There are 8 hidden switches. A switch that is on adds its own fixed numbers to the row, and there is some noise. The rows also spread widely along 11 directions, which tell nothing about the answers.
Known rows, each followed by its switches (1 for on, 0 for off):
[  3  -3 -15  16  11  12 -12 -17   4   3  -7  -8  -7   4   3  -6   7   0
 -12   6  -6  -3 -12   4   1   1  -2   6  -1   7   6 -19 -11]
0 0 0 0 1 0 0 1
[ -2 -18  -8  10   3  -6  -3  -4   3  -1  -1  -2  10   6  11   0   2   9
  -6   8  -2   9   7  13  -1   4   2   2   1   0  -2  -7   6]
0 0 1 1 1 0 1 0
[ 10 -14   2  -2   8 -12  -6  -9   1 -17 -13  -5   0   9  23  15   4   6
   7  -9   7  -3  -6   9  -9  14  11  -6   9  -1 -14  -6  -2]
0 0 0 0 0 1 0 0
[ -1 -15   7   9  -5  -9  -6  -1  -1  17   2  -5  -5  12  -4  -4   0   7
  -9  18   4  -1  10   2   6  -3  -1   6   3   0  -7  14  21]
1 0 0 1 0 1 0 0
[ -4  -1  -6  11  -6  -2 -14 -11  18 -12   6 -13  -3   8   7   1   4 -11
   9  13  -2  -4  -4   1  21  16  -1   9  -8  -5   4 -14  11]
0 0 1 1 1 1 1 0
[  5 -12   1   7  -2  -6   0  -9  13  -8  -4 -10  -1   3  12   3   2   1
  -2  13   4   5  -1   6  -8   6   7  -3   3  -1 -16  -3   9]
0 0 1 1 1 1 0 0
[-16 -13 -12   7 -13  -6 -11   0  -4   6  19  -9  -8  16   4   2  -1   9
  -6   0  -7  10   9  -4   7  -1 -22   5  -9   0  11 -13  21]
1 1 0 1 1 0 0 1
[-15  -7 -29   3   0   4 -12   1   4   8  11   0 -10   7   6   3   6  18
 -14 -17 -11  14  -4  14   6  -3 -20   0  -7  14   5 -23  -3]
0 0 0 0 1 1 0 1
[-22  -2 -15   8   0   1 -16  -9  14 -12   4  -5  -6   8  12   3   7   9
  16   4  -4  12   2  15   6   7  -4   2  -7  -6   1 -23   5]
1 0 1 1 1 1 1 1
[-13   1 -14   0   0   3 -11  -2  14   3  12  -1  -2   9   2  -3   1   3
   0   3   1   2  -7  10  25   6 -11  10  -6  -1   4 -10   9]
1 1 0 1 0 0 0 0
[ -5  -6 -18   5   5   1 -13  -3  21  -4   7   0  -1   5  10  -4   3  -3
   1   5   2   2 -10  19  27  13  -2   8  -7   0  -1 -12   4]
1 1 1 1 0 1 0 1
[ 19  -9  -2   6 -11 -10   8   6   4  15   6  -5   2  14  -1   7  -5  15
  -7  -2   3  -4   9  10   1  11  -5 -10  -5   7  -9   8  11]
0 1 0 0 1 1 0 0
[ -3  -6  -4  12   5  -2  -6 -10   7  -4  -4  -2   9   2   1  -4   5   5
   8  21   1   0   8  11   1   6   7   1   0  -5  -3  -4   8]
0 1 1 1 0 0 1 0
[-12  -6  -7  10  -2  -6 -12  -2   9  13   4  -1  -1   2  -6  -9   6   7
  -5  13   2   4   5  13   7  -5  -4   4   1   5  -5   2  10]
1 0 1 0 0 1 0 0
[ -7  -7  -5  12   4   6 -11  -8   6 -11   4 -15   1   3   2  -2   1   2
  -3  14  -1   5   3   1  -7   6  -4  -3  -6  -5   7 -15  -1]
1 0 0 1 1 0 0 0
[  5  -6   0   6  -1  -2  -1 -11  14 -11   2 -14  -3  -5   4   3   0  -4
 -10  13   3   5  -5  -3 -14   2   1  -7   3   3 -13  -5   0]
0 0 0 0 0 1 0 0
[  2 -22   0   5 -12 -21  13   0   5  16   9  -2  10   5   4   2  -4   4
 -17  18   3   8   9   6  -5  -5  -6   3  11   4 -11   7  26]
0 0 0 1 1 0 1 0
[  2   0   2  14  -3  -4  -5 -10   5   3 -12  -5  -5  10  -1   7   5  23
  11   4   1   7  12  12 -20  -4   5 -16  -7  -4 -19   6   0]
1 0 0 0 1 1 0 1
[  5 -24   7  -3   3  -2  12   3   0  12   6   0   2  12  11   1 -10  20
 -18  16   8  11   9   8  -2  -2   1   7   7  -4 -15  12  20]
1 1 0 1 0 0 0 1
[  7 -12   6  16  -8 -21 -12  -7   1  -2  -3  -8   2  11   1   3   5  -4
  11   7   4  -9   8   3   0  11   6  -6  -1  -1  -5   7  15]
1 1 0 0 1 1 0 0
[ -4 -15  -3  23 -14 -11 -14 -13   1  -4   3 -16  -4  11   1   0   1  -9
 -12  12  -7   7   2 -15   2  -5  -9   3 -11  -1   1  -7  10]
1 0 0 1 1 0 1 0
[ -6 -14  -9   9  -2 -18  -7 -11   1  10  -9   5  -4   7   8   1  10   5
  -4  -1  -1   2  -4  13   2  -5   2   8  10  10 -13  -3   9]
0 0 0 0 1 1 1 0
[ 25 -19   8   9   5   0   3  -2  -2  -5   3 -20   7  15  10   5 -10  -6
  -1  20   7 -17   6  -1  -8  30   3  -5   9  -8  19 -11  10]
1 0 0 1 1 0 0 1
[  4 -15   4  15   5  -2 -21  -9   9 -21   7  -7   8  10  12  -2   3 -10
  -4   6  -3   4  -5  -2  36  10   9  16 -19 -12   0   6   5]
1 1 0 0 1 0 1 0

New rows. What belongs after each?
[  6   5  -8  10  -8 -11  -3  -5  18 -16  10 -13  16   0  -1   6   1  -8
  20  12   2  -7   6   7  -2  21  -4 -16  -6  -3   7 -13   6]
0 1 1 0 0 0 1 0
[-12  -9 -12  19 -11  -6  -9  -9   9  17   7  -2  -9   8  -7  -9   4   2
  -8  16  -5   8   3   5  13  -9  -9  10  -8   5  -6  -2  17]
1 1 0 1 1 1 1 1
[  9 -11   0  17 -18 -20 -17  -8  -3   8 -13  -9 -13  32  10   9   4   2
   7  -8  -1  -9  -1  -4  14   6  -3   2  -7   0 -10   0  15]
1 0 1 1 1 1 0 0
[ 14   5  -2  22  -6  -1 -11   0  19  -9   9 -21  11   0 -19  -1  -1  -9
  10  19   2 -12  13   6  -7  24  -3 -28 -17  -5  14  -5  -4]
1 0 0 1 0 1 0 0
[  5   3  -6   4  -8 -13   0 -10  21 -10   3 -10   1  -2   4   7   5 -10
  13   7   6  -6  -8   8  -5  14   2 -10   3   3 -13  -8   8]
0 1 0 0 1 1 0 0
[-13 -18  -6   7  -2   0 -10   0  -1  -5  16  -9   3  14   9  -3  -3   3
   0  13  -3   4  11   2  14  13  -8  12  -4  -6  16 -16  19]
1 1 1 1 1 0 1 0
[ -6 -35   5  15   6  -5 -16   2  -6  -9   5  -2   5  11  11  -6   1  15
  -9  12  -4  19  22   8  10   1  11   9 -12  -9  -3   9  14]
1 1 1 1 1 1 1 0
[-14  -1  -8  12  -2   1 -11 -15   6   4  -6  -9 -16   1  -5  -4   6   7
  -7  12   0   8  -2  -2 -19 -13  -6  -3   2   6 -12 -11  -1]
1 0 0 0 0 1 0 0
[-19 -21 -13  13  10   3 -24  -7   0   1   8   1  -7   4   3 -14   7   0
 -19   7  -7  12  -3   4  26  -7  -2  23  -6   5   4  -6   5]
1 1 0 0 0 1 1 0
[ 13 -10   4   9  -2  -2  -2  -1  12   0   6 -11   3  17   6   0  -6  -4
   7  21   6 -14   4   9  18  29   3   6   0  -7   9  -5  15]
1 0 1 1 1 1 1 0
[ -1 -15 -11  10  -8 -15   3   3  20  -5  13  -6  11 -16  -2   2   2   5
 -23   5  -2  28   7  14 -19 -11  -4 -19  -7  11 -21   5   1]
0 0 0 0 1 1 0 0
[ 13   1  -5  16 -13  -3   9  -5  28  12   5  -6   7   6  -4   1  -5   4
 -13  16   0  10  -1  10  10  -5  -4  -5 -17  -3 -21  10   3]
1 0 0 1 1 0 1 1
[-14 -12  -2  23  -5  -8 -17 -13   2   4  -2  -9  -7   5  -7  -8   8  -1
  -1  20  -4   4   9   0  -3  -6  -2   4  -3   1   0  -5  11]
1 0 0 1 1 1 1 0
[  3  -4  -3   8 -12 -12 -13  -5  19  -8  10  -7  -3  15   8   5   0 -13
   4   3   2  -3  -9  -1  35  13  -4   9 -13  -5  -6  -1  14]
1 1 0 1 0 1 1 0
[  5 -13  -8  13   9   3   0  -9  13  -7  -4 -11   2   0   3  -4  -1  -1
  -5  19   4   0   0  14 -16  15   6  -9   6   2   0 -20  -7]
1 0 0 1 1 1 1 0
[  6 -12   0   7  -3 -18 -11  -3 -12   6  -3   0   5  22   9  11   5   8
  11  -7  -1 -13   8   5  11  13  -3   1   4  -1   9   0  12]
0 0 0 0 0 0 1 0
[ -5   4 -12   0 -15  -3   1   8  29   1  28  -7  10   1  -3  -1  -7   2
  -7   9   3  14   1   9  20   3 -17  -3 -16  -1  -8   2  13]
1 1 1 0 0 0 0 0
[ 10  11   0   2   7   4   8 -13  30  -3  -2  -8   4 -11  -3  -3   2  -7
   4  26  12  -8 -11  15  -6  11  10  -5   9   1 -16  -1  -1]
0 0 0 0 0 1 0 0
[-11 -20  -6  -4  13   3 -14  -1   6   0   8   5  -8   7  19  -2   3  11
 -20  -4  -1  16 -10  12  28  -4  -1  22  -1  -1  -7   0   5]
1 0 0 0 0 1 0 1
[-11 -10 -12  -3  -8 -21   5  -5   9   4   3   2   0   4  12   7   3   6
  10   5   6   3   2  15 -10   4  -5  -1  18   9 -14 -13  20]
0 1 1 0 0 1 1 0
[  4 -20   3  22   0  -5   1 -12  -3  11 -13 -13  -4   3  -6 -12   0   3
  -6  36   6  -4  15   3 -32   1  10  -6  13   5  -8  -3  13]
1 1 1 1 1 1 0 0
[ -1  -4  -1   4 -10 -17  -2  -4  15   2   1  -2  -1  10   4   5   3   3
  14   6   8  -1   1  14   5   8   2  -4   0  -2 -16   3  19]
1 1 0 1 1 1 0 0
[  6  -1  -5   9 -10   1   2  -7  25   0  13 -14   2   0   2  -1  -4 -10
 -14  20   0   5  -7  -5  13   1  -9   3  -9  -2  -7   0  10]
0 0 1 1 0 0 0 1
[ -6 -18   1   6   6   6 -11   1   3 -15  15 -16   0   1   5  -1  -2   6
 -11  11  -1  12  10   1  -7  10  -3  -2  -4  -4  10 -10   4]
1 0 0 0 1 1 0 0
[  5 -15  -6  -9  13  -1   9   5  23 -12  15  -3  18  -6  17   2  -7   1
 -14   8  10  12  -7  23   4  16   4   0   8  -2  -7  -7   2]
1 0 0 0 1 0 0 0
[ -8 -11 -13   8   9 -12 -14  -9  13  -1   4   8  11   3  11  -5   9  -6
   5   5   1   1  -8  23  28   8   6  15   2  -1   2  -6   8]
1 1 0 0 1 0 1 1
[ -1 -35   2  10  11   0  -2  -9  -8  -2   3  -5   2   1  13  -8  -2   2
 -33  18  -4  16   3  -6   1  -9   7  20   4   3  -8   4  11]
0 1 0 0 1 0 1 0
[-16  -7  -7   0  -2   3  -1 -16   4  20  -6  -4 -27  13  10  -7   1   8
 -13  15   5   2 -14  -2  -2  -9  -6  25  18   9 -17 -15  17]
1 0 1 0 1 1 0 0
[  2  -3 -13   7  -4  -2  -3  -4  11  -3   5 -11  -4   6   1   3  -1   3
   2   4   3  -2  -1   9 -10  14  -6 -11  -1   6  -1 -18   1]
1 1 0 0 1 1 0 0
[  1 -10   1  27  -3  15  -8 -19  -4   6   4 -20 -12   9  -6 -13  -2  -4
 -19  34 -10   0   6 -23   2  -6  -5  18 -10  -1   7  -6  11]
0 1 1 0 1 0 1 1
[  6 -18   1  19  -6  -8  -4   2  12  -1  15 -14   8  -6 -10  -9  -3  -6
 -18  23   1  10  13   1  -3   0   0  -7 -11   3  -5  11  11]
1 1 0 0 1 1 0 0
[ 10 -11 -18  17 -17 -16   3  -3  13  11   4  -9   7   3  -2   0  -2  -6
 -16   7  -2   3  -1   4  -5   1 -10 -11  -5  13  -8  -7   8]
0 1 1 1 1 0 0 0
[ 13 -11  -4  12  -7 -14   1  -9   4   8  -3  -9   3  10   8   5   1  -3
  -5   8   2  -7  -3   2  -4   6  -2  -1   6   4  -4  -5  11]
0 0 1 0 1 0 0 1
[  2  -6  -7  22  -3   6  -5  -9   2   8   0 -11   1   8  -5  -4   0  10
  -9  19  -8   6  11  -1  -5  -4  -6  -3 -11  -2   2  -4   1]
0 0 1 1 0 0 1 1
[-10 -10  12   0   7  10   9  -7   7   1   8  -5   1   3   5  -5  -6  20
 -12  30   5  18  11   5  -6  -7   4  14   4 -11 -15   8  15]
1 0 0 0 1 0 1 0
[ 16 -15 -11   0  -6 -15  15 -11  21   0   0  -1   1   6  25  10  -5 -10
 -19  -1   5   6 -25   3  15   1   0  12   6   7 -29  -5   9]
0 1 0 0 1 0 1 1
[ 17  -3  12  13   4   0  -1  -5   3  -1  -7  -8  12  19   3   5  -3  13
  21  22   6 -12  18  12   1  22  11  -7  -5 -19   3   6   9]
1 0 1 1 0 0 1 1
[  8 -13   1   7  -5 -19   2 -10   3   9  -7   1   2  18  11   5   0   1
   1   4   6  -5  -5   7  10   4   4  10   7   1 -16   4  15]
1 1 0 0 1 0 1 0
[  7  -8  -4  10   2   0  -2 -10   7 -11   4 -11   5   4  10   6   0   1
  -4   8  -3   4   1   2  -3   8   0  -3  -4  -3   2 -10   0]
0 0 0 0 1 0 1 1
[ 14 -10  -3  15  -8  -1   0 -13   1  -7   2 -24  -5   9   6   4  -5  -8
  -5  16  -1  -6   0 -16 -18  11  -6  -7   0   1   3 -19   8]
0 1 1 0 1 0 0 1
[ -3  -8  -6  17   1  -3  -8 -14  10  -2  -5  -5  -3   2  -2  -6   5   2
  -3  15   0   5   1   7  -3  -2   6   1  -4   3 -12  -5   0]
1 1 0 0 1 1 1 0
[ -1 -15  -4  22   1   3 -19 -12  -1  -4  -1 -12  -5  14   7  -7   2  -3
  -7  13  -6   2   1  -7  13   3   0  11 -12  -5   5  -7   7]
1 1 1 1 1 0 0 1
[ -8 -13 -17  24 -13 -21 -12 -10   6   6   3  -7   4   3  -7  -6   6 -12
  -4  12  -4   0   3   3  -1  -2  -9  -3  -3   9   3 -13  10]
1 1 0 1 1 0 1 0
[ -9  -5 -12   0  -3  -3   4  -6  12  -6  10 -10   4  -3   8   3  -2   1
  -4  14   1   8  -1   4 -12   5 -10  -3   9   3   0 -22   7]
0 0 1 0 0 0 1 0
[-17 -12 -18  10  -6  -7  -1  -2  -1  28  -2   6 -12   4  -4  -3   5  31
 -20  -1  -5  23   9  17 -21 -26 -13  -6   1  15 -20  -2   5]
1 0 0 0 1 1 0 1
[ -9   7 -16  -2   3   8 -13  -5   7   1  10   0  -5  14   7   1   5  10
   6  -9  -4  -4  -9  10  28  13 -11  13  -8   0   9 -15   5]
0 1 0 0 1 0 0 0
[ -9 -14 -11  16   7   3 -11  -9   4   1  12  -9   6  -6  -7 -16   3 -14
 -12  29  -4  -3   2   0   8   6  -5  12   3   4  21 -15   9]
0 1 0 1 0 0 1 0
[ -2 -13 -12  10   6   3   1  -6   2  13  -4  -6  -5   6   0  -8  -3   9
 -10  21   4  -3   4  11 -18   7  -3   0  17  10   2 -20   2]
1 0 1 0 0 1 1 0
[ -4  -1 -11   7   3   4   1 -13   6  12  -5  -2 -11   8   3   1   5  15
   1   9  -2   0  -1  12  -9   0  -4   3   7   6  -6 -14   2]
0 0 0 0 1 1 1 1
[  2 -10   1  11   9   0  -8 -11  15 -15   1  -8   4   4  11  -3   2  -5
  11  22   4  -2   1  12  10  18  13   7  -1  -9  -1  -7   9]
1 1 1 0 1 1 1 1
[  6 -22  -1  -3  -9 -25   3   5  12  -8  11  -9  15   6  19  10  -6 -10
  -4   8  11   0   0   7   3  16  -3  -3  12  -2  -3  -5  21]
1 0 1 1 0 0 0 0
[  4  -3   3   7   2  11  -4 -17   3 -21   2 -24  -8   5   8   4  -3  -4
  -1  14   0  -1  -4 -17 -14  11   0   0  -3  -5   1 -17   2]
0 1 0 0 1 0 0 0
[  7 -22   8  13 -13 -26  -2   1   5  -4   6  -7  13   6   4   8   2   1
   1  11   1   7  18   7  -3   5   5  -9  -3  -3 -10  14  21]
0 0 0 1 1 1 1 0
[ 5  2 -3  7 -2  2 -2 -5 10  8  0 -7 -3  9 -3  0  2 11  4  9  1 -5  5 13
  1 10 -1 -5 -4  1 -2 -1  6]
0 0 0 1 1 1 0 0
[  3 -11  -7  12  -3   1  -6  -5  10   6   0 -12  -7  10   3  -5  -2   0
 -10  15   2  -2  -2   4   1   9  -3   1   0   4  -1 -11   6]
1 0 1 1 1 1 0 0
[ -8  -8  -6   6   4  12  -6 -10  13  -7   4 -11 -10   1   8  -5   1   5
 -13  16  -2  12  -4   2   2   1  -1  10  -4   0  -7 -12   4]
0 0 1 1 1 1 0 0
[ -9  -7  -1  12  -6 -12 -13  -8 -14  11  -3  -6  -3  14   0   4   8  12
  11   8  -3  -5  15  -1 -10  -2  -8  -2   6   0   8  -4  18]
0 0 1 0 0 0 0 1
[ -4  -9 -13   6 -16 -26   4  -9   7  20  -6   0 -10  12   8   5   3   2
   7   5   7  -4  -4  12 -14  -1  -6  -3  19  14 -19 -12  23]
1 1 1 0 1 1 0 1
[ -6 -13   0   5   3  -3 -11   1  -8   2   6  -1   1  15   8   5   3  19
  10   6  -4   0  19  11   6  11  -2   4   0  -6  11  -3  16]
0 0 1 0 0 1 1 1
[-15  15 -13  10 -24 -11   5  -3  29   8  15  -2   8   1 -12   2   1  14
  13  13   0  16  11  16  -1  -9 -14 -13 -17  -2 -22   2  15]
1 1 1 0 1 0 1 0
[  4  -3 -15  16 -12  -9   3 -11  26  -6  -2  -9  -1   4   6   5  -1  -2
   5  11   2   8  -4  11  -7   6   0 -12  -7   1 -20 -15   2]
1 1 1 1 1 1 1 1
[ -6  -2 -21  13 -19 -18  -5  -6  18   8   5  -7  -7   6  -2   4   4  -5
   4   0   0   1  -5   9  -4   2 -15 -11  -2  10  -8 -17  10]
1 1 0 1 1 1 0 1
[ 14  -6   7  11  -9  -5  10  -6   3  11   5 -17   3   4  -7   0  -5  -1
 -11  25   4  -8   7  -7 -17   5  -4  -5   7   3  -1   3  15]
0 0 0 0 1 0 0 0
[-1 -8 -2  6  1 -3  4 -7 10  2 -1 -5 -1  9  2  0 -2  9  8 17  7 -1  6 15
 -6 12  4 -1  5 -2 -8 -8 12]
1 1 0 1 1 1 1 0
[  3 -20   5   3  10  -3   1 -13  -6  -8  -5  -6   1   9  21   7   0   9
  -5  11   1   5   2   1 -10   3   8   8  12  -5  -5  -6   9]
0 0 0 0 1 0 1 1
[ -9  -1   2  16  -3  -8 -17 -20   7  -7 -11 -12  -9   5   1  -2  10  -3
  14  17   3  -3   0   1 -10   1   7   0   2  -2  -9  -8   8]
1 0 1 0 1 1 0 0
[ 14 -37   3  12  -2 -24   0   4  -3   5   2   0  17  11  11   1  -5   1
 -18   8   4   5  10   7   7   4   6   1   3   1  -7  13  15]
1 1 0 1 0 0 1 0
[ -9  -2  -5   9   4   7 -10 -10   3   3   0  -9  -5   8   0  -3   2   6
   2  16   1  -2   1   3  -4   3  -7   2   2  -4   9 -13   5]
1 0 0 1 0 0 0 1
[  4 -12 -17   2  -5 -10   9  -1  10   4   3  -6   6  10  14   6  -6   5
  -6   2   4   2  -4  14 -11  13  -9  -6  12   7  -2 -24   4]
1 0 1 0 1 0 1 0
